The rows are grouped in 4 ways, from coarse to fine. Each group lies inside one group of the grouping before and may be the whole of it. The rows also spread widely along 14 directions, which tell nothing about the answers.
In the rows, zero is written as 100.
Some rows, each with its group in each grouping after it:
[111,99,91,134,106,125,69,81,101,97,99,101,107,117,93,109,113,102,107,83,92,79,104,92,81,88,107,87,84,103]	piva sirom K_19 K_103
[126,115,99,106,98,89,113,91,110,52,89,109,86,76,100,93,94,105,91,91,122,119,102,91,74,90,113,113,108,83]	piva sirom K_96 K_71
[94,115,121,81,86,95,90,102,119,97,97,112,94,98,79,103,106,97,99,122,87,85,116,86,125,119,103,116,114,112]	nov Marum K_549 K_611
[105,116,102,79,113,120,89,100,106,84,90,89,86,90,98,116,109,93,101,97,97,107,95,95,94,101,112,83,115,105]	nov kube K_911 K_29
[104,111,99,103,93,100,88,123,119,84,122,103,86,79,62,115,88,100,104,78,112,83,106,96,98,98,54,101,112,120]	nov pomun K_980 K_257
[99,112,101,117,95,99,93,102,99,89,100,100,99,105,87,110,107,101,90,106,103,87,126,94,101,81,88,86,100,102]	nov Marum K_65 K_234
[118,113,102,103,90,96,95,79,93,101,93,111,102,95,106,96,98,74,108,109,111,100,99,87,96,109,107,104,103,88]	laso Guk K_511 K_355
[104,102,104,101,93,98,86,110,112,95,86,115,126,117,70,96,103,126,80,87,80,80,91,100,101,97,110,95,91,105]	laso vudi K_28 K_691
[105,111,112,88,96,99,90,105,102,102,91,108,94,91,92,93,114,92,94,104,89,110,119,111,104,106,92,117,113,80]	nov rifo K_983 K_536
[96,113,109,83,77,92,99,97,117,82,91,103,83,103,86,100,102,102,107,130,76,92,121,98,116,114,101,111,114,119]	laso Guk K_511 K_689
[102,108,101,97,88,92,93,103,105,90,84,98,96,95,90,91,98,92,102,94,102,95,98,114,88,104,94,98,101,96]	nov pomun K_36 K_419
[92,105,113,96,87,108,81,111,115,111,91,114,100,115,82,89,97,92,115,107,83,99,111,94,105,116,146,131,118,83]	laso vudi K_448 K_781
[110,107,93,113,103,121,82,97,116,97,86,93,97,90,91,100,105,106,113,81,95,90,101,122,73,93,85,111,88,90]	nov kube K_269 K_909
[96,116,113,98,78,93,113,87,109,103,81,110,105,97,100,99,100,99,106,136,91,83,116,96,119,110,117,112,97,108]	nov Marum K_65 K_242
[110,120,99,85,104,92,119,110,96,92,88,94,105,67,97,101,99,104,81,94,122,117,98,121,96,92,72,107,91,90]	nov pomun K_36 K_427
[96,101,109,88,91,104,85,84,114,107,71,98,109,111,90,83,111,95,96,119,90,85,108,98,106,110,113,119,85,95]	nov rifo K_359 K_284
[102,106,105,93,98,114,88,108,113,108,102,118,108,98,80,110,102,107,109,88,71,98,90,93,112,116,135,104,117,104]	nov rifo K_750 K_429
[95,103,90,106,104,112,89,93,89,103,98,87,90,105,95,110,115,79,103,102,88,110,123,106,102,100,98,91,100,99]	nov kube K_956 K_488
[98,99,99,92,99,99,96,87,106,92,89,93,107,107,87,96,99,92,94,105,119,93,99,90,106,106,108,102,81,113]	piva sirom K_963 K_950
[92,91,91,76,91,88,104,114,118,85,89,92,96,99,68,79,79,84,100,92,111,111,92,87,103,118,116,117,106,108]	nov pomun K_739 K_455
[106,102,102,90,104,114,78,81,116,91,90,85,90,103,86,88,110,86,112,111,115,90,117,89,92,101,83,125,82,100]	laso larot K_653 K_542
[116,109,97,102,94,95,115,79,103,84,90,109,104,89,101,96,102,94,90,122,104,94,107,68,107,97,101,114,94,98]	nov pomun K_739 K_893
[97,112,94,108,93,107,95,94,101,87,104,88,84,101,91,115,104,94,101,117,102,79,128,98,103,85,57,85,95,119]	nov rifo K_750 K_594
[100,100,104,83,90,95,89,104,117,92,86,103,103,107,78,85,90,89,97,98,116,89,97,89,99,108,93,114,103,102]	piva lavi K_694 K_142
[101,109,105,105,86,89,96,110,106,95,104,112,105,94,77,107,100,105,88,101,97,81,108,97,114,99,82,97,99,110]	nov pomun K_739 K_455
[93,111,90,126,91,120,100,110,99,120,98,98,113,113,94,111,83,96,116,103,107,74,106,101,96,83,101,94,93,104]	laso vudi K_28 K_691
[106,114,106,101,79,86,102,113,106,79,87,114,82,92,96,88,92,89,100,104,97,108,118,108,88,99,102,108,131,77]	nov rifo K_983 K_536
[108,119,113,107,81,90,103,85,100,97,100,112,96,79,102,108,98,96,109,105,108,92,104,117,102,115,96,104,95,106]	piva sirom K_19 K_103
[112,110,112,98,97,91,84,104,112,91,97,105,97,81,86,88,89,86,115,74,133,112,90,111,78,111,124,113,101,77]	laso larot K_653 K_542
[116,101,96,105,97,97,82,95,107,89,91,105,103,92,82,87,108,98,98,75,93,101,95,108,80,104,90,107,95,88]	nov pomun K_36 K_419
[107,108,97,86,110,121,89,110,113,91,99,97,95,98,83,105,101,97,98,95,110,100,108,81,97,90,83,118,110,98]	piva lavi K_694 K_142
[112,115,96,104,104,121,98,80,90,99,95,104,95,106,113,117,117,103,107,118,65,98,111,91,107,97,115,94,106,104]	laso vudi K_448 K_781
[105,113,97,94,90,100,116,97,107,93,89,105,106,97,100,104,88,99,105,115,102,98,96,89,107,102,118,102,103,107]	laso Guk K_511 K_355
[101,113,100,114,107,104,101,105,99,98,88,101,116,106,95,107,106,105,82,102,106,98,109,92,99,80,120,89,93,90]	nov Marum K_549 K_611
[100,101,90,110,106,112,94,102,98,107,84,94,123,118,89,101,111,113,86,99,90,100,107,104,100,82,111,97,80,95]	laso Guk K_511 K_689
[117,113,95,110,93,106,106,100,105,81,93,117,97,103,100,101,93,98,105,110,88,108,106,71,95,91,135,106,128,85]	laso Guk K_511 K_689
[104,105,99,87,99,105,94,104,115,98,84,100,107,94,84,90,95,96,101,92,103,96,87,94,95,107,108,114,99,97]	nov pomun K_36 K_427
[110,118,99,111,99,106,93,110,96,87,90,104,95,95,104,117,111,114,93,89,78,100,98,119,87,86,112,71,115,94]	nov pomun K_739 K_455
[97,104,94,86,87,112,97,113,115,102,74,102,109,125,87,88,79,94,106,107,100,76,84,86,97,100,109,103,111,107]	laso vudi K_448 K_781
[108,105,99,99,93,108,80,107,108,109,100,108,105,89,81,102,103,98,107,79,90,87,88,110,95,109,82,106,101,101]	nov pomun K_739 K_893
[109,124,112,77,93,92,112,97,100,90,80,104,91,78,111,95,101,85,96,120,110,113,104,100,102,108,109,111,117,84]	nov pomun K_36 K_419
[92,114,101,100,96,107,105,102,90,112,85,95,110,113,103,108,103,100,94,120,96,95,113,106,110,93,112,92,95,101]	laso vudi K_28 K_691
[104,105,98,103,94,108,96,82,111,91,96,97,86,96,91,99,106,95,115,113,83,97,123,96,101,106,97,119,98,104]	nov rifo K_750 K_429

New rows. What belongs after each?
[99,125,110,96,98,109,103,122,114,82,95,99,89,83,96,116,93,112,103,91,117,104,97,113,90,92,125,97,118,97]	piva sirom K_96 K_71
[102,107,96,90,88,90,107,97,95,94,95,101,95,99,92,99,98,88,100,112,92,113,110,100,110,110,106,102,109,105]	laso Guk K_511 K_689
[97,113,104,94,90,87,108,105,106,81,105,106,86,91,83,108,95,92,99,109,97,106,118,92,112,108,104,97,117,113]	nov Marum K_549 K_611
[93,107,94,100,86,108,108,113,114,111,90,97,112,107,82,92,72,93,111,104,119,80,96,95,99,98,94,117,92,107]	laso vudi K_28 K_691
[108,109,90,105,100,113,107,102,110,83,95,98,94,97,88,106,108,113,91,116,84,90,124,86,105,81,72,115,99,107]	nov pomun K_739 K_455
[93,108,95,102,91,100,109,101,101,93,91,95,99,112,91,104,101,106,94,120,88,92,121,103,111,92,95,100,92,113]	laso vudi K_448 K_781
[103,94,96,104,91,96,79,112,108,96,100,114,114,117,67,94,84,94,102,68,97,88,79,89,91,111,121,84,109,106]	laso vudi K_28 K_691
[104,107,100,92,90,94,93,101,100,89,92,107,105,113,83,101,99,101,86,104,89,86,102,94,105,101,88,85,104,113]	laso vudi K_28 K_691
[101,110,95,112,82,95,98,116,96,98,91,111,113,122,85,105,101,110,81,112,84,78,116,104,109,78,70,84,106,106]	laso Guk K_511 K_689
[88,103,93,90,109,129,94,105,113,111,85,82,106,112,90,99,98,91,105,107,117,93,103,90,102,95,109,118,88,104]	piva sirom K_96 K_71
[101,107,102,101,91,97,107,100,99,93,94,109,105,102,91,101,106,105,88,114,95,101,119,101,114,98,99,112,100,100]	piva sirom K_963 K_950
[99,110,105,93,93,102,93,132,116,83,87,110,99,111,81,94,90,102,89,95,110,101,107,89,92,85,113,109,130,81]	piva lavi K_694 K_142
[104,114,107,100,97,99,105,93,104,96,102,101,97,81,93,110,111,102,95,117,98,99,119,93,116,101,98,116,91,103]	nov pomun K_739 K_455
[103,124,106,81,103,112,107,105,100,106,75,92,108,98,108,106,102,108,90,114,110,93,95,113,101,89,93,98,92,97]	laso vudi K_448 K_781
[101,108,92,118,84,93,107,96,106,96,97,106,108,99,88,106,82,95,108,97,107,74,94,97,98,99,86,84,92,121]	nov Marum K_549 K_611
[94,99,92,88,97,91,100,83,98,83,93,79,86,106,88,95,99,85,99,110,108,106,115,98,102,108,97,95,82,119]	laso vudi K_448 K_781
[108,119,107,124,93,118,94,93,101,105,99,112,100,90,110,119,107,110,119,100,85,93,107,117,95,98,126,103,103,93]	piva sirom K_963 K_950
[100,102,98,106,92,97,101,92,105,98,91,98,108,105,83,91,98,101,96,107,100,94,115,100,100,99,99,115,80,101]	laso vudi K_28 K_691
[94,100,96,110,86,89,105,101,110,90,82,95,105,95,82,88,95,99,98,97,104,100,111,122,91,99,97,112,81,96]	nov kube K_911 K_29
[105,95,92,116,69,89,106,100,125,72,88,124,105,128,68,81,87,116,97,121,69,66,121,70,106,94,89,126,104,115]	laso vudi K_448 K_781
[109,120,120,83,82,90,96,109,120,100,85,126,111,89,88,100,84,98,103,94,106,77,69,93,102,119,117,95,120,104]	nov Marum K_549 K_611
[90,102,101,117,91,99,85,95,105,114,92,97,119,106,83,111,101,106,107,83,93,73,88,123,99,109,110,74,72,122]	nov Marum K_549 K_611
[111,111,99,120,100,102,95,79,101,80,103,101,88,89,98,111,104,81,108,103,109,103,116,78,92,99,119,95,102,94]	nov kube K_956 K_488
[110,116,108,84,93,96,107,80,98,96,87,108,102,96,104,102,101,93,98,120,96,97,98,87,111,115,113,101,100,106]	laso vudi K_28 K_691
[98,114,108,99,90,101,98,113,101,110,91,108,111,105,89,99,98,102,93,107,101,93,110,107,105,97,104,108,101,91]	laso vudi K_28 K_691
[98,103,93,127,84,108,101,109,106,105,106,113,107,102,84,109,86,101,115,88,97,83,99,103,99,100,110,105,101,107]	piva sirom K_96 K_71
[110,110,108,101,92,106,77,87,96,111,97,109,98,102,94,98,113,89,108,102,81,92,112,110,99,112,92,109,101,93]	laso vudi K_28 K_691
[114,96,84,107,127,104,98,98,83,98,103,93,121,96,85,97,105,95,78,68,121,135,97,91,88,89,119,98,80,79]	laso vudi K_28 K_691
[107,96,91,121,72,93,86,95,103,89,90,119,92,128,85,79,93,83,111,109,75,80,120,89,89,100,90,113,115,91]	laso vudi K_448 K_781
[95,118,116,126,87,96,96,96,94,115,90,119,123,114,102,114,109,101,90,121,92,73,112,93,116,92,129,81,96,95]	nov Marum K_549 K_611
[106,104,102,86,99,97,97,87,124,86,99,99,97,82,76,102,96,104,110,91,99,94,91,92,104,122,103,110,88,125]	nov Marum K_549 K_611
[118,116,93,93,109,122,95,83,113,68,90,91,84,92,101,115,104,95,101,106,107,83,98,72,86,85,81,82,105,115]	nov kube K_911 K_29
[112,110,96,94,113,123,87,101,115,90,97,93,91,81,92,109,104,107,113,72,95,105,88,110,80,101,103,97,102,100]	nov rifo K_983 K_536
[98,108,106,101,101,108,92,94,105,96,94,100,100,100,88,107,115,96,93,112,91,96,120,92,110,98,106,105,96,99]	nov kube K_911 K_29
[109,121,109,102,100,114,94,97,106,104,88,105,103,92,102,109,111,105,100,109,93,88,108,103,99,92,92,104,102,94]	nov Marum K_549 K_611
[90,90,83,105,101,108,85,106,99,100,82,87,109,129,81,88,103,87,90,98,90,94,109,95,94,91,103,94,94,98]	nov pomun K_36 K_427
[119,123,101,111,91,120,107,92,92,108,73,113,100,100,126,93,108,90,100,125,100,93,114,106,88,81,82,126,113,66]	piva sirom K_96 K_71
[93,90,72,104,106,101,111,87,88,98,88,77,117,116,90,107,107,109,89,98,79,112,101,114,107,96,110,75,67,128]	laso Guk K_511 K_689
[111,119,99,89,112,121,107,121,111,101,98,97,114,85,88,110,89,108,86,92,143,90,92,91,100,77,65,113,93,100]	piva sirom K_963 K_950
[118,105,104,114,91,78,105,69,106,91,92,113,122,82,86,97,105,108,89,93,106,85,94,99,100,109,90,102,62,110]	nov Marum K_549 K_611
[104,87,86,108,114,104,92,97,93,106,99,98,127,111,70,97,121,101,69,90,84,105,114,85,114,91,87,109,75,99]	nov pomun K_980 K_257
[97,103,95,94,89,86,105,118,94,104,89,106,122,112,78,95,91,104,76,93,104,93,95,112,108,95,81,91,92,106]	laso vudi K_448 K_781
[101,107,97,106,89,97,96,77,104,98,97,97,98,94,92,113,104,99,112,101,84,79,100,111,104,115,85,83,83,131]	nov Marum K_549 K_611
[91,106,102,102,92,113,98,115,113,106,68,100,119,122,94,89,93,108,95,108,106,86,99,108,96,88,127,113,97,88]	piva sirom K_963 K_950
[126,116,115,79,89,79,87,60,89,93,87,110,90,82,109,86,107,69,100,107,115,103,95,102,94,129,85,102,96,91]	laso vudi K_28 K_691
[98,106,94,101,106,116,85,88,84,112,98,91,99,110,102,114,110,87,108,97,87,103,102,107,101,106,118,76,97,106]	laso vudi K_28 K_691
[95,109,107,106,83,78,104,106,100,98,91,108,112,100,88,95,88,88,87,104,124,87,104,100,106,99,101,88,92,97]	nov rifo K_983 K_536
[108,104,96,107,89,89,93,104,83,109,102,116,113,110,90,101,89,79,95,87,107,93,88,96,101,105,99,79,107,97]	laso vudi K_448 K_781
[120,96,98,95,101,89,99,75,97,76,87,107,103,95,91,89,121,107,81,95,83,120,107,103,99,110,106,112,88,97]	piva sirom K_963 K_950
[101,107,95,111,95,107,109,96,93,109,90,102,114,104,101,106,100,100,95,107,106,94,107,106,107,92,98,102,87,100]	piva sirom K_963 K_950
[103,104,91,96,97,109,102,106,111,96,78,97,106,100,89,90,99,108,96,99,90,99,102,109,92,93,98,113,98,94]	nov rifo K_359 K_284
[93,110,97,100,104,93,116,115,89,79,107,93,95,95,89,115,106,106,74,109,109,123,132,104,116,83,99,94,103,103]	piva sirom K_963 K_950
[98,114,103,124,88,107,99,124,113,88,103,116,95,105,86,111,97,115,102,103,88,92,128,98,98,79,110,111,123,88]	piva lavi K_694 K_142
[120,118,109,85,100,102,93,109,114,90,76,117,107,90,96,93,95,102,94,83,103,101,75,97,82,102,115,100,122,82]	nov Marum K_549 K_611
[105,110,108,131,84,73,107,99,96,84,113,118,100,79,81,103,101,92,89,99,114,106,132,103,103,95,97,109,94,83]	nov kube K_911 K_29
[103,113,86,108,111,109,122,82,90,104,91,77,114,87,111,113,87,97,104,99,131,101,89,104,92,90,113,82,62,112]	laso vudi K_28 K_691
[94,102,111,114,98,113,62,113,110,110,90,105,112,130,77,90,108,97,96,95,101,82,113,95,92,89,123,109,96,77]	laso vudi K_448 K_781
[100,119,98,96,110,112,109,112,102,95,100,87,109,94,93,126,100,116,89,105,120,88,104,100,109,77,83,82,86,118]	laso larot K_653 K_542
[89,98,98,112,97,86,105,100,86,96,104,105,108,117,85,104,107,97,86,108,83,120,125,92,119,103,149,95,98,97]	laso vudi K_448 K_781
[115,107,89,102,96,107,115,63,113,81,78,91,96,82,107,98,97,96,114,112,102,90,96,92,89,104,95,110,76,113]	nov kube K_911 K_29
[88,104,109,79,101,113,61,115,101,127,74,88,110,118,91,86,106,73,95,92,117,88,86,111,93,105,108,92,102,80]	nov pomun K_739 K_893
[124,111,91,114,80,90,109,84,77,106,98,120,105,99,105,92,88,69,101,109,108,89,106,91,97,99,58,100,106,91]	laso vudi K_28 K_691
